The rows are grouped in 4 different ways at once. Each group adds its own fixed numbers to the row, and there is some noise. The rows also spread widely along 14 directions, which tell nothing about the answers.
In the rows, zero is written as 128.
Some rows, each with its group in each grouping after it:
[123 111  91 120 185  95 172 148 108  99 164 157 120  88 188 122 140 107
 195 112  82] => Q205 G (3) K
[119  95 149 121 118 188 122  84 114  98 124 101  97  93 173 130 177 165
 176  79 100] => Q647 C (4) A
[126 167 130 186 108 130  79 167 122  98 152 123 163  87  99  83 141  99
 106 134  87] => Q930 D (0) U
[162 119 109 115  81 123  84 120 187 129  90 138 140 141 159  68 149  87
 144 114 106] => Q278 G (0) V
[167 153  92 142 101  62 134 163 115 122 177 108 103  97  99 146 104  99
 109 117 114] => Q205 D (2) V
[ 95 111 135  87  90 109 125  56  94  93 111 120 111 113 131  78 121 135
 141 132  54] => Q948 C (1) U
[ 90  93 122 119 114 101 134 167 105  86 150 154 137 137 112  68 133 130
 122 153  65] => Q948 D (4) A
[131 124 162 160  96  98 166  80 161 131 103 118 135 124  85 145  93 164
 104 162 107] => Q930 D (3) K
[143 129 126 143 111 188  95 131 161  83  82 143 177 128 184 146 144  97
 197 114 118] => Q278 D (2) U
[111  78 113  49 117 150 118 187 136 109 123 179 126 167  88 132 183 140
 130 101  80] => Q647 D (1) A
[117  82 151 146  95  89 159 127 142 160 116 134  47 149 150  53 148 136
 113 144  73] => Q278 C (3) V
[ 89 108 170 154 143 138 149 140 182 167 112 144 135 195 106 139 162 171
 117 144 118] => Q278 G (4) V
[ 66 175 129 123  88 118 119 188 126 155  93 101 128 185 172 181 174 126
 126 134 144] => Q930 D (4) K
[155 124 119 142  94 114 123 140 149 128 142 105  82 118 144 107 147 144
 112 108 143] => Q205 G (4) A
[132  90 138 144 133 171 135 126 155  81 154 192 112 199  96  96 145 167
 139 144 142] => Q948 G (4) U
[ 26 131 140 124 124 148  91 171 133  75 136 131 198 127 161  57 168 135
 161  97 103] => Q205 D (1) V
[120 104 145 160 137 136 167 113 151  91 115 118 153  87 141 166 123 134
 173  82  72] => Q948 D (3) A
[101 101 135 150  59  89 117 160 151  90 112 107 157 115  63  50 121 109
  88  88  44] => Q278 D (3) A
[122 161 130 130  74 115 109 129 172 135  88 102 148 126 155 147 135 139
 109 131 148] => Q930 G (1) A
[132 185  93 133 134 113  75 152 138 164 137 133 131 169 146 148 171 101
 130 120 148] => Q647 G (2) A
[160 124 142 118 162 109 127 121 187 134 108 213 138 128 129 102 134 196
  83 179 166] => Q647 G (1) K
[121 105 114 115 110 140 111 132 112 132 165 121 116 152  93 113 160 116
 147 126  82] => Q278 G (3) V
[147 167 108 120 106  99 124 151 122 130  89 127 123 143  83 217 115  85
 111 115  69] => Q948 D (1) A
[142 159 121 127 121  84 117  96 121 160 107 130  80 177 111 138 134 107
 102 140  93] => Q948 G (4) V
[136 126 135 156 113  82 145  78 178 174 148 116  90 133 150 103 129 146
 130 110 132] => Q948 G (1) K
[127 143 145 121 118  84 128 102 181 122 105 150 187 122  76 133 104 169
  85 157 138] => Q647 D (0) U
[128 157 118 135 149 112 115 120  80 141 139 149  77 164  82 133 135 113
 108 176  81] => Q205 G (1) A
[142  60 105 122  50 111 148 193 146  86 198 138 140 138  85  74 117 146
 109 170 126] => Q948 G (4) K
[100 133 146 121  75 123 129 116 165 139  99 106 106 171 161 128 148 153
 136 127 163] => Q205 D (0) U
[ 99 126 154 193 125 124 169 123 182 101 107 141 139 167 117 142 116 151
 145  94 135] => Q278 D (3) A
[121 139 150 172 154  73 134  96 141  98 120 170  90 132 132  25 136 143
  92 107  92] => Q948 G (0) V
[ 93 108 135 100 135 139 146 129 127  80 102 142 172 109 152 137 139 139
 175 134  87] => Q205 D (0) K
[115 133 166 176 143 121 161  84 159 169 118 114 100 137 155 173 130 145
 159 124 119] => Q278 D (1) V
[122 127 130 135 137  80 140 141 156 129  93 150 139 113 176 103 131 111
 139 123  82] => Q278 D (2) V
[ 67  77 151  71  58 169 134 157 134  99 118  92 179 139 147 143 175 186
 148 153 134] => Q647 G (0) K

New rows. What belongs after each?
[193 101 130 196  70 146 141  50 152 129 166 117  62 128 145 105  98 129
 170 159 143] => Q948 C (3) K
[112 101 150 122  88 104 139 121 178 161 101 109 122 144 131 117 149 135
 130 109  95] => Q278 D (0) V
[125 118 123 134  70 152 146 177 107 114 164 128 125 163 114 198 113 137
 141 223 135] => Q948 C (1) V
[ 80 164 158 147 119 122 101 106 146 132  78 118 165 115 177  95 150 145
 120 153 114] => Q930 G (1) K
[118  93 111  48 110 159 130 117 133 116 157 130 124 148 117 178 172 181
 160 107 150] => Q647 G (1) A
[154 114 103  77 112 109  77 129 169 155 131 161 155 145  76 107 146 130
 103 144 109] => Q647 D (4) A
[174  66 109  86 106 155 136 152 129 114 150 164  94 124 120 151 143 129
 155 152  87] => Q948 D (1) A
[121 107 118 113 119 147 137 160 100 107 119 138  80 143 187 116 170 126
 161 141 111] => Q205 G (3) K
[164 123 137 151  99 117 122 118 178 148 110 104 120  94 142 122 132 154
 105 138 136] => Q205 G (3) A
[130 125 135 160 137  81 154 147 156  99 108 171 128  98 152  76 122 140
 111 132 102] => Q930 D (3) K
[ 61 122 139 144  70  93 172 118 119 129 144  80 118 171 140 154 117 159
 148 151 149] => Q278 D (3) A
[137  65 126 131 125 148 154 115 165 106 161 166 123 141 142  83 144 163
 173 135 134] => Q278 G (3) K
[143  97 154 110 119 199  99 153 117  97  82 168 138 137 122 136 174 142
 134 179  84] => Q647 D (0) K
[114 138 129 146 125  88 135  72 167 123 146 111 123 118 141  80 129 160
 135  98 147] => Q205 G (0) A
[141 142 126 149  92  65 172 160 169 157  85 109 108 139 150 177 124 121
 103 120 127] => Q647 G (3) K
[104 142 131 139 114 127  96 174 148 115 125 127 165 128 127  91 164 140
 110 121 118] => Q205 G (2) K
[159 106 137 141 119 139 103  89 175 129 132 169 105 120 134  60 145 178
 114 145 151] => Q647 C (3) A
[124  89 137 104 137 135 168 105 104  80 141 148  85 118 130 130 141 184
 155 121 121] => Q205 D (3) K
[130  68 117  26 124 137 129 156 167  99 104 174 185  85 137 143 162 166
 148 107  95] => Q647 D (1) K
[160 112 111 133  90 103 163  86 169 151 166 115 115 137 159 173 105 137
 183 152 167] => Q948 D (0) K
[139 135  92 140  61 126 101 201 124 111 123 106 138 124 171 118 150  78
 143 131 117] => Q278 G (3) K
[104 172 132 119 114  55  88  82 122 151 110 118 112 130  93  68 140 138
  74 103  84] => Q278 C (2) V
[128 129 120 117 118 128 104 138 216 191 142 126 189 154 102 168 149 122
 140 124 128] => Q647 G (1) V
[ 88 138 148 160  39  94 135 125 154 107  81  93 125 174 147 101 113 137
 114 129 150] => Q278 D (4) K
[155 113 124 107 112 146 107  82 135  99 111 131 111 104 140 126 147 142
 151  89 116] => Q647 D (3) A
[142 108 141 150  45 141 111 163 144  95 122 120 161 129 107 112 113 150
 105 189 140] => Q278 D (2) K
[106 100 122 109  92  76 146 115 169 174 119 111 111 160 146 113 139 107
 154 105  89] => Q278 D (3) V
[ 87 110 136 137  67 126 136 172 149 147 148 109 123 147 160 119 147 137
 138 160 134] => Q647 C (1) U
[136 135 140 170 138 113 164 109 156 128 125 147 114 153 158 146 118 140
 152 161 145] => Q278 G (0) V
[112 143 123 161  85 127 117 149 105 136 126 111 129 163 154 123 136  95
 148 204 112] => Q278 G (0) K
[ 78  95 133 134  74 103 149 141 114 116 156 107  81 158 165  81 148 147
 142 134 122] => Q948 D (3) A
[129 129 106  94 108 132 119 129 131  84  99 128 133 115 166 116 166 100
 168  69  80] => Q930 G (0) K
[116 108 132 170  89 101 169 136 144 120 160 127  88 149 111 106 126 158
 126 119 134] => Q278 C (3) K
[ 95 138 141 184 107  96 156 148 180 178 145 116 112 167 117 122 145 126
 126 124 104] => Q930 C (0) A
[149 154  78 119 133 116  68 189 147 121 163 160 179 111  77 101 151  84
 125  98  77] => Q205 C (2) K
[110  84 137 129 123 119 131 130 172 147 147 147 130 146 133  79 155 144
 146 128  99] => Q647 D (2) A
[114 147 122 151 129  90 144 131 108 137 115 109  74 124 142 146 144  84
 142  69  56] => Q647 D (1) A
[122 130 183 176 127 207 113  65 158 108 109 101 146 107 138 157 148 172
 169 121 136] => Q205 D (0) U
[140 133 142 140 102  89 107  92 185 172 125 121 141 141 101 109 121 142
  99 145 132] => Q647 D (4) V
[144 110  87 135 101 113 116 160 160 142 167 142 124 153 127 113 144  75
 169 102  95] => Q948 D (3) K
[ 92 169 118 105  91 101 104 111 117 102  91 122 130 136 135 110 132 105
 127 104  83] => Q930 C (1) V
[134 117 155 200 100 135 144  65 157 103 127 112 111  99 124  81 107 144
 142 116  93] => Q930 C (3) A
[163 110 146 129 101 154 127 112 150 145 107  92 112 108 145 164 145 132
 145 133  96] => Q205 G (2) V
[123 105 125  94  34 129  98 140 118  99  71  78 151 116 142 107 148  87
 132 122  38] => Q948 G (2) K
[111 125 135 158 132 132 150 154 128 120 161 157 121 173  88 145 131 156
 119 179 134] => Q647 G (1) A
[142 136 100 124 150  49 125 134 155 166 118 177  93 163 114  84 135  92
 105 117  78] => Q647 D (4) A
[138 151 124 151 106 109 117 136 200 118 137 144 169 121 118 129 102 164
 111 139 193] => Q205 D (1) A
[160 149  91  88  45 134  81 139 166 129 113 100 168 123 134 188 122 114
 144 130 167] => Q278 D (1) A
[143 143 116 130 135 129  86 118 135 164 159 147 115 138  96 115 162 142
 114 135 121] => Q647 C (4) K
[ 51 102 119 120 133 139 157 242 108 104 150 165 115 191 143 125 189 138
 144 127  97] => Q647 C (4) A
[111 128 134 145  86  89 143 128 157 132 147 110 175 120  97 122 104 143
 119 164 112] => Q930 D (2) K
[119 155  83  86  69  53 110 149 102 158 156  90 137 142  74 146 128 112
  91 148 112] => Q278 G (3) K
[128 146 152 231 138 104 203  52 172 153 168 127  70 173 140 150  95 137
 178 134 146] => Q930 C (0) V
[110 151 107 102 123  76 109 116 175 109 108 124 183  90 142  94 140 134
 121  72 113] => Q930 G (3) A
[122 105 120 107 116 148 113 147 152 115 128 149 140 148 142 112 153 118
 166 124 105] => Q205 D (2) U
[128 148 123 126  81 152  87 118 145 119 130 102 151 137 117 168 146 131
 143 110 144] => Q948 D (3) U
[ 78 133 147 161  81 109 133 178 165  98 125 110 165 146  95 112 143 135
 106  86 115] => Q647 D (0) U
[122  52 104  78  88  98 140 168 121  92 139 158 109 121 133  41 143 119
 138 133  59] => Q278 D (3) A
[141 126 157 188 123 113 141 103 183 113 139 122 117 123  73  90 125 152
 100  83 112] => Q205 G (0) V
[121 136 120 169 105 109 106 142 141 169 158  94 159 100 147 129 128  99
 145 169  94] => Q948 D (3) A
[159  85 120  85  79  91 138 117 184 137 128 119 139  67 153 122 128 154
 128 106 115] => Q948 D (1) K
